The rows of a group lie close to one hidden flat surface of 10 dimensions, which may be shifted away from zero. Surfaces can cross.
Known rows, each followed by its group:
[ 42 -12  -9 -47 -31 -30   2 -34  -7 -26  -1  16 -27  21 -14   0  12  46
 -27  17  21]
R
[-20  10  -2  49  13   3  11  37  -4 -41   7 -18  33  23  45   6  22 -33
  13 -51  13]
L
[ -9   1 -25 -25 -33  40   9  -5 -28 -11  -7 -39  10  -1 -32 -22  -8   8
   7  68  -7]
L
[-12   5 -22  14   5  -6  17 -16  17  34   2  11  17  31 -67 -11  -3  17
  26 -51  -6]
A
[ 25 -35  48 -25 -25  -1  22  -2  23 -12 -15  31 -32   1 -26  17 -37   4
  -3  33  15]
A
[  4  -8 -54   2 -35 -10 -28  46   7 -34  27  -4  -3   2  37  -7   5  -5
 -64   3   1]
P
[ -5  15  33  43   9 -11  22  -1 -15  16  11  -8  27  -3  12   9  11   0
  56 -53  20]
L
[ -3   5   2  -9  26  -1   6 -34  -7  -1 -57  22   0   0  -8  -8  -3   5
  -4  20  14]
H
[ 14  33   0  32   3  40  11  23 -13  10  -8 -20  32 -19  31  -5   6 -15
  24   6  13]
L
[ 38   3 -23  32  40 -10 -21 -39  -8  -7 -13  36  21 -28 -11  -9  -6  15
   2   6  21]
H
[ -5   6 -22  -4  55 -26 -27 -48  16  41 -10  17   3  -8 -10  -4  12  25
 -22 -18  -2]
A
[  6 -24  14 -21 -28 -25  -8 -21 -19 -14  88 -24 -10 -13 -33  14  14  13
   7  -9 -25]
A
[ 11   9  -9  18 -15   2  -6  11 -33 -18 -22  21   1  -1  20 -13  -7   0
  35  27   8]
A
[ 36  28  31 -12  40  27  18  11  20  -1 -29  11  -6 -44  41  10  20 -26
 -19  -6  13]
A
[-40  16 -11   6   5 -24  18  -7 -26 -12 -24  11  15  -7 -27 -18  19 -14
   8 -46  -3]
P
[ 18  33   4  22  29   9   2   0  24  40 -29  20 -20  69  11  -4 -12 -17
  60 -16 -12]
R
[ 21  -8   5 -26 -34 -27  12  24  33   0  49 -14 -35  27   2   1  -8   7
  -8  -5  -2]
P
[-16 -51  15 -43   8  27  -7 -19  26  -9  20 -30 -25  28 -31  10 -10  11
  -7  56 -24]
P
[-57  11 -16  12 -41   0  21  14 -34  -4 -15 -27  23  34 -19 -13   2  -7
  22 -22  -4]
L
[  1  32 -23   0  13   3 -35  16  13  46   4 -22 -19  38  64   0  17   4
   3  -1 -21]
R
[-37 -23 -16  14 -40 -33   2 -16 -18 -15  -1   8  23  19 -37   7  -7  22
 -27 -37  14]
P
[-33 -48  25 -30   9 -15  -7 -36  16   6   4   3 -25  17 -46  15 -11  17
  -9   4 -22]
P
[ 16  13 -19  21 -19   7 -33  19 -26  -1 -30  38   0 -30  30  -3 -16 -11
 -15  25  -5]
P
[-42  -1  20 -16 -16  -8  26 -29 -36  -7  19 -64  20   0 -12  -4  17  18
  25  11  10]
L
[-45 -42   6 -42 -24 -25  38 -20 -18 -33   1 -23   4  -1 -43 -11  13  39
  -3   7  20]
R
[-11  16  35 -10  -9  -8 -10 -17 -19  27 -17  -8 -16  16  23  20   4  -1
  15  -4 -10]
H
[-16  -6  12 -25  23  14  13 -15   5   5 -20   2  13 -21  -1  24  50  22
 -41 -59  -1]
A
[-12  -5  -5  12  15  12 -17 -21 -37  -6   9 -28  26 -33  20  -5  10  18
  17  36   6]
P
[ -5   0  32  32  15  -6 -31 -15 -12  32   6  19  15 -64  12  24 -18 -14
  -9  -8  -9]
R
[ -6 -20 -35 -34 -25 -24 -19 -10   2  -5  20   0 -25  -3 -34 -21 -16  17
 -32  41 -17]
L
[ -2 -10  38 -40  44 -42  -6 -36  -2  -7   2  -4 -48 -11  11 -12  -3  -2
  23  47  -8]
L
[-42 -17  29 -41 -30 -67   5   7   6 -10  34  -8 -41  10  -4  15  13  -9
 -34 -50 -22]
A
[ 21   0  -8  -3  42   9   7  -6  10  -8  -8  30   1 -31 -24 -13  17   1
  13 -10  -5]
P
[ -3 -18  26   2  32 -38  28 -16 -10 -29  15  31   1 -46 -47 -15   1  -9
  35 -24   3]
H
[ 42 -13 -26  22  29   5  -5  -5  38 -18  29  -8  27   1  20   8  15  26
 -36 -20  36]
P
[-10 -34 -11  -5 -23  16   4   8 -15   2   9  27  10 -19 -49  -9   5  37
  28  -3 -10]
H
[ 36  -6  38 -32 -37   1   0  37  17  20   5  37 -55   3  20  20  -8   0
  14  -3 -17]
R
[ 21 -18   7  28  -6  -1   1  19  20 -11  16  20  -9  53   3   8 -15   5
  46 -17   7]
R
[ 13  -5  10  16  43 -22 -33 -20   2  38  10  48 -16 -39 -13  -4 -12   0
  33  -8 -24]
P
[-15   8  15  19  -7   4 -35 -52 -40  69 -10  -3  13   6  -5  17 -11  41
  42  15 -10]
H
[ -2  15  -8  -4 -10 -70  -6 -13 -38 -33  13  22 -14   2   4  -6  30  -1
   2 -53  -4]
H
[ 14   0 -39  13   4 -36 -35  23  28   9  24  28 -10 -18  25  -5  -5  -4
 -57 -26  -1]
L
[ 12   0   5   4 -20 -14   1 -19 -21   1  34 -12   4   2 -16   1  -4  16
  29   1   2]
H
[-24 -45  46 -27  -6 -14  24   2   9 -15 -24  25 -20 -11  -9  15  -3  14
  -6  -6  10]
R
[-13 -37   1 -14  19  34   4 -29   7 -15  15 -31  10  16 -38   5  -1  18
   7  38  -7]
P
[ 23  -1   2  10  26 -21 -16 -22  -9 -16 -10  33   4 -27  14   5  10   5
 -12  -5  12]
H
[-38  -4 -11  11  31 -28  -6  30  43  -1   6  -6  -5  -9  22  -8 -13 -39
 -45 -22  -4]
H
[ 12   9 -38  23  47 -23 -20 -25 -18 -38 -19  18  27 -34  18 -17  15  -2
 -28   6  24]
H
[-10  12   2 -16   7  18  41   1 -12 -16 -47  15  14 -39 -45 -26  -1 -20
   0  10   5]
R
[-40 -13 -53   5  -6  -1  -8 -18 -10  -2  21 -34  30  31 -30 -13  21  28
 -16 -17  -6]
A
[-39  11  -9 -17 -20 -49  15  -6 -13 -10   3  -8  -8   9 -26 -17   2 -14
 -14 -30  -6]
R
[-41 -12   8 -11   0 -40  -5 -37 -17  16   5  -6   7 -29 -28   0   0  17
 -21 -15  -1]
R
[-15  21   9  31  -4   8 -19   4 -56 -24 -16   2  12   5  30   6  12 -31
  39  -6 -17]
A
[ 25  -6  75 -33  -9  16  26  10  29  23   0   8 -27 -36   1  37  -7 -10
 -12  -7  -3]
L
[-18  -6   1 -53   1  14  30 -17 -10 -17  -8 -58   0  -9   2 -18  17  26
 -15  59  20]
A
[ 20  -9 -15   9 -42  52   1  37   4  -3 -41  42  10 -10  -7  10 -13   6
 -26   4   8]
L
[  2  -4  41  -4   8 -29  -2 -14  11  22   1  24 -24  -5   1  19  -8  -3
   6 -22  -4]
H
[ 35 -21   0  23   7  30  12 -22   1 -25  42  -6  18  13 -58   2 -17   2
  50  18  -3]
L
[-54  22 -17   6   9 -52 -14 -43 -44  35 -24  -3  -6  34 -14 -34  -6  13
  59   2 -14]
A
[ 70  -9 -47 -16  -3   9 -24   7  37  20  10  47 -19   5  -3  -7   5  51
 -23   5   9]
R

New rows, each followed by its group:
[ 36 -31  23 -24 -35  10  22   1 -13 -45   0  14 -12   0  -7   9  -1  25
  10  31  23]
R
[ 53  20 -64  31  36 -20 -36 -44  17  23  -3  50  20  -6 -30 -15  -9  23
 -28 -16  11]
R
[ 45   6 -47  -5  13  33 -15  43  37  12  -8  34  -7 -13  22 -15  10   9
 -27   2   0]
R
[ 56   8 -17  -3 -32  -7 -34  -2  -8   1  40   4 -12   3  26  12   5  24
 -12  14   0]
R
[-38   5 -21  11  41  14  24  13  18 -17 -26 -20  20 -10 -16 -32 -12 -36
  -4  20   7]
H
[ -9 -24 -24 -34  -6 -25 -17 -33 -14 -11   9 -18   4 -23   8  -1  23  52
 -58  18  19]
R
[  5 -18  -5  14  20  -2 -23 -14  30  45 -38  62 -10  -3 -22   6 -26  16
 -12 -11  -6]
H
[ 16  -9  -6  29  -3 -23  15 -19  -5 -29  -2  37  17  -6 -52  -6 -22  -8
   9 -19  15]
R
[ 31   9 -13  21 -25 -11 -24  17 -10 -30  36  -8  -2  17  48  11   3 -11
 -10   4   6]
R
[  7 -33  -7  10  21   7  28 -12  36 -18  41 -34  31 -30 -52 -23 -39   2
  -2  53  32]
H
[-26   6  -1  -3   0  14  37  28   2  -6 -26  18  -5  17 -43 -22  -5 -30
  41 -21 -21]
H
[-22  26  10 -28 -16 -28   5 -27 -13  63   4 -17 -19 -12 -38 -22 -21   6
  24  21 -17]
L
[  6   0  36 -17  32 -24  10 -31 -19   1  12 -19 -18 -15  11 -12   3  10
  58  34   7]
L
[-18  17 -50   8  34  16   3  -1  26   5  -4 -33  27  18  -4 -21  12  -4
 -31  -6   6]
A
[ 31   2  16  20   7  10 -55  -7   7  76  32  14 -12 -19  36  27 -11  27
  18   4 -19]
R
[-21  12  -1  23 -28  -1   1  34 -27 -32  -3   0   6  20  17   5   7 -35
  15 -25 -13]
A
[ 23  17 -69  -1  19 -10 -13 -11  20  14   0  17   7  16 -20 -30  10  28
 -25 -12   7]
R
[-49  16 -31   7  -7 -34  -9 -26 -53  15  10 -25  12  26 -18 -30  17  18
  52 -13 -19]
A
[-62 -57   0  15  13  -7   4 -11   0  -5  21 -35  30  17  -6   3   6  42
  21  -4  17]
R
[-53  -9  33  -2 -31  11  28  33 -12 -23 -68  20  -8  38   7  18   3 -25
   0 -35  -4]
L
[ 15 -67  36 -27 -24  -2  19  34  22 -48  -8  45 -26 -16   4  19  -3  24
 -20   5  24]
R
[ 11  26 -34 -18 -26  15 -13  23  10  30  26 -31   5 -40  12 -13  -4  -2
 -52  24  -5]
L
[  2 -12  46 -11  12 -25   5  -2  -6 -26  34 -17 -10 -41  33  18  14 -10
  -6  -5   7]
H
[-31   0 -28  -7 -22   7 -14  17 -36 -28 -59  37  -1 -20  -8 -12   1 -21
 -34   8 -17]
P
[ 37  48  -2  12  38  -6  -1  14  27   3   6 -17 -18  -7  34 -29 -35 -58
  14  54   3]
A
[ 12 -30  26  -7 -22   9  12 -36 -10   0  14   0  -3  14 -63   7 -30  20
  41  36  -3]
A
[-38  -8  17   5 -29  42  20   4 -11 -11 -50  -6  28  14 -13  27   2  -7
 -27 -20   3]
L
[-38   1  -6 -40 -17  28  17  34  -7  14  -1 -44  -5 -13  14 -16  22  11
   3  21 -13]
R
[ 39  -1 -40   4 -14  32   5  42  30  22  23  17  -5  26 -16 -20  -1  23
  35  -2  -7]
R
[-18 -39 -22 -16 -22  12  23  39  29 -14  17   0   0  -6 -39 -16 -14   9
 -15   7  -1]
H
[-20  11  -5 -27  29 -27   5 -30  22  24 -32 -20 -24  14   3 -28 -24   2
  -5  55  11]
A
[-26 -14  -7  -9  49 -26 -18 -34  -8 -47   9 -37   4  -1  37  -3  22  -3
 -26  27  10]
L
[-49 -19 -18   7  38 -59 -26 -14 -28 -11 -19  56   2 -52  -2 -14  26   8
 -22 -49 -11]
H
[  1  11  -5 -15  47   9  -4 -23  21   7 -34 -20  -5  -5  21 -11 -10  -8
 -26  56  15]
A
[-31  -4   3   3  70 -39 -17 -55 -13 -23  -9 -18  -9  22   8 -14   2 -14
  20  30  -5]
L
[-43  17  23 -21  23  38   8   6 -20 -22 -77 -31   4  -6  58  10  18 -30
 -36  31   7]
L
[-34  -8  -3  -6  45  11  21 -39  10  -2 -46 -28  21 -13 -27 -24 -27  -2
 -13  62  28]
H
[ 30  -7  17  13  -6 -41  -6 -25   6  -4   4  47 -17  16 -22  12 -21   1
   4 -26   8]
R
[ 32 -43  31   7 -21 -26 -30   2  15 -12  32  19 -31  40  48  41  -4  34
   2  -3  13]
R
[-30 -22  86 -20  19  -9  11   3  17  27 -52  29 -44  11  29  32 -10  -9
  23 -10  -5]
R
[  3 -20 -38  30  -2   0 -61   2 -30   0   5  41  11 -49   7  -5 -12  11
 -14  26 -16]
P
[ 15 -15  14  23 -39 -49 -38   5 -47 -19   3  63 -31   1  16   2 -26   1
  42  13  -9]
A
[-39 -41  55   8 -24 -43   8   7  -5  -5  20  24 -10 -37 -26  22 -24 -10
  -1 -37  -4]
R
[  2  26  -9   4  -9  33  15  10 -16  32   3  -3  19 -39 -39 -23  -6  -9
  35   9 -16]
R
[ 10 -32  -5   2  39 -14 -29 -36   7 -26 -15  29  -6  -6   0   5  -2  15
 -19  22   8]
L
[-38  34 -19  16 -37  -2  20  67 -18  -9  -4 -17   0  31  24 -24   2 -45
  26 -25 -14]
L
[-28   2  -2  14  29 -18 -11 -56 -24  11  -3 -34  42 -24  12  10  20  33
 -23  -9  29]
L
[-30 -38  58 -22 -13  -1   6 -46 -29   7 -27  27 -10   5 -44  42  11  29
  15 -35 -18]
A
[  8 -33 -32  45   7 -39 -20  11  31 -24  33  28   4  51   4   4  -8  13
  -6 -42  18]
R
[ 17  46 -38  40 -13  -9 -40 -41 -73  15  -7  10  27  26  12  -5  21  24
  46 -17  -6]
H
[-49  23 -19   2 -10 -35   3  19 -35  -7  10 -52  22 -16  67 -18  37  13
 -14 -13  23]
L
[-16 -10 -14  26 -34 -42 -29  29  13  46  82   1  -8   9  -7   3 -12   5
  14 -53 -30]
R
[ 12   7 -10  25  29 -10 -29 -71 -28  -3  -4 -26  25  35  17  10   5  32
  13  28  26]
R
[  8  -1  30 -28   7 -16  15 -38   1  25  27 -16 -20  -6 -45  -4 -11  11
  33  18  -9]
A
[-34  14  -6  34  42  30 -47 -25   4  72 -58   5  18  -3  32  10 -20   1
  -8  24  -6]
H
[ -7  27 -14  25   9  22 -13 -43  -1  62 -47  22  23   1 -50   1 -32  -7
  -3   2 -13]
L
[-21   3  13  22 -29  21  22  16  -5  31  54 -47  15  16 -41  -7 -24 -11
  73   3 -18]
H
[ 21  -8 -29  44  19 -10  -9 -26   9   9  16  30  29  -2 -51  -8 -18  21
  19 -17  11]
R
[-29 -21  -4   8  16 -28 -16 -35 -36   6   1  18  17 -40 -24  -8  10  29
  14  -9   1]
H
[  0   6 -12  -2  31 -33 -24  -5  -7  17 -57  66 -11 -29  42  -2  29  28
 -25 -38  13]
A
[  0  34 -24  24 -19  -5  -4 -20 -20  19  11 -29  15  46 -16 -13 -14   1
  33   7   0]
H
[  3  42 -17   6  -2  26 -17 -13  -4  64 -26 -17  33 -54  17   2  -3  13
 -53  10  12]
L
